The rows of a group lie close to one hidden flat surface of 5 dimensions, which passes through zero. Surfaces can cross.
In the rows, 128 means zero.
Some rows, each with its group after it:
[121 154 125 109 125 163 120 113 141 158 138 142 122 125 135] -> rudab
[107 100 118 167 151 145 135 144 119 107 115 162 126 134 126] -> rudab
[145 116 150 128 118 108 125 139 112 115 129 112 129 122 105] -> rudab
[129  93  89 123 109  70  98 139 100 136 110 112 146 125 150] -> vosi
[137 153 190 166 155 116 193 123 133  75 143 130 139 137 107] -> vosi
[103 132 131 170 160 143 146 123 131 106 125 167 129 136 135] -> rudab
[115 146 126 157 160 126 155 111 143 109 126 148 130 140 151] -> noto
[ 96 130 148 163 154 141 110 120 101 134 146 188 136 117 111] -> Bupim
[168 111 144 114 132 129 111 129 140 118 125  88 104 114  87] -> noto
[141 117 128 124 122 108 130 137 121 120 124 107 129 127 123] -> rudab
[112 151 114 128 139 182 134 115 151 143 126 158 113 137 145] -> rudab
[144 104  96 118 118 137 131 138 142 127 103 100 114 138 137] -> noto
[100 128  99 119  99 135 129 141 116 151 127 150 148 141 167] -> noto
[145 121 145  89  97 172 102 146 123 154 137 113 108 115  87] -> Bupim
[115  85  98 140 113 151 143 166 132 110 102 128 118 144 145] -> Bupim
[161 104  90 108 106  98 156 143 147 110  93  68 128 149 156] -> vosi
[120 139 127 135 142 140 118 113 125 143 135 150 128 121 122] -> Bupim
[108 137 126 145 145 134 122 117 127 130 131 157 129 127 136] -> vosi
[110 142 158 145 144 150 127 121 121 129 149 165 128 121 110] -> noto
[124 106  79 166 164 105 153 121 150  94  92 127 126 145 167] -> noto
[149 149 161  88 108 172 122 131 141 149 145 105 107 119  92] -> vosi
[ 91 149 122 200 187  84 174 103 135  84 126 174 153 144 171] -> vosi
[149 124  86  96 125 197 103 116 156 177 112 124  99 119 117] -> Bupim
[138 103  89 114 111 170 148 156 157 120  96 106 107 149 146] -> Bupim

New rows. What belongs after each?
[149 156 111  86 107  91 131 109 152 143 126  80 137 133 158] -> rudab
[ 98 140 166 160 144 168 166 141 137  92 137 162 122 139 124] -> Bupim
[100 139 145 138 125 161 122 130 111 144 148 172 132 126 122] -> noto
[141  73 176 150 118 117 112 171  76  98 133 126 128 110  56] -> rudab
[125 140 117  94  83  83 124 133 108 151 133 108 164 133 161] -> noto
[126 114 109 151 154 159 143 127 150 113 111 138 109 136 127] -> noto
[134 192  99  94 147 153 144  82 200 150 127 113 109 137 180] -> vosi
[176 114 159  67  81 134  86 145 118 152 141  70 111 107  71] -> noto
[149  88 182 152 115 157 164 178  98  85 125 123 128 131  65] -> vosi
[120 127 107 135 136 142 146 129 140 124 116 134 126 140 151] -> noto
[ 98 156 141 147 141 140 143 117 125 129 143 165 142 135 143] -> noto
[144 112 127 102  98 125 133 151 132 119 118  91 123 132 125] -> Bupim
[138 148 171 133 143  94 121 113 117 118 152 122 136 112 101] -> noto
[128 132 124 117 122 173 138 133 144 135 126 132 115 135 128] -> noto
[115 139 119 122 130  94  91 111 113 152 139 136 141 112 141] -> vosi
[133 149 118 122 135 113 159 113 156 118 122 113 136 141 161] -> noto
[112 113 115  85  59 150  93 160  88 182 137 137 146 120 131] -> noto
[139 105 100 133 130 116 130 134 136 120 106 110 124 134 141] -> noto
[143  93 103 121 111 154 137 153 135 125 106 113 116 139 125] -> vosi
[145 102 128 114 109 132  97 144 113 142 126 108 117 114 100] -> noto
[114 114  88 118 110  71  85 124 103 157 122 127 155 122 164] -> rudab
[139 111  79 110 119 181 127 132 153 151  99 120 104 136 141] -> Bupim
[147 136 110 103 127 156 104 104 140 169 127 122 115 119 116] -> Bupim
[139  91 136 117  98 145 106 157 102 136 127 119 124 118  94] -> vosi
[124 150 122  82  75 114 125 136 118 164 137 110 154 130 155] -> noto
[144 106 127 141 146 124 120 131 131 113 119 116 110 123 109] -> noto
[126 127 102 116 110 134 134 135 132 137 118 121 134 138 154] -> noto
[111 151 134 121 120 156 140 127 131 144 138 150 132 133 140] -> noto
[127 168 107 151 172  74 149  75 147 125 127 134 151 133 171] -> Bupim
[138 157 173  92 102 164 117 127 129 152 158 122 120 119  92] -> noto
[146 141 129 120 131 149 161 125 163 111 119 105 114 140 130] -> rudab
[142 139 173 130 134  45 106 114  97 119 155 113 152 111 106] -> noto
[148 133 133 104 116 104  85 106 114 165 141 117 135 105 107] -> Bupim
[ 98 169 121 124 135  89 100  91 116 160 151 158 150 121 168] -> rudab
[143 125 169 113 120 144 102 133 116 135 144 122 114 109  78] -> noto
[138 162 172 117 130 109 119 107 120 133 158 125 135 114 102] -> Bupim
[100 134 163 153 143 167 134 140 120 115 146 171 121 123 108] -> Bupim
[106 136 106 134 138 149 127 119 138 144 125 151 127 134 152] -> rudab
[146  95 149 180 142  97 209 159 119  47 106 110 145 156 118] -> vosi
[138 101 115 126 113  72 115 142 104 119 117 101 141 124 132] -> rudab
[134 130 126 104 110 168 125 137 133 145 129 124 116 126 116] -> noto
[139 141 169 140 141  47 140 116 109 100 143 110 155 121 118] -> rudab
[132 119 129 151 150 114 127 124 124 112 123 130 122 124 122] -> noto
[100  96 112 139 115 158  98 151  99 147 126 167 129 125 124] -> noto
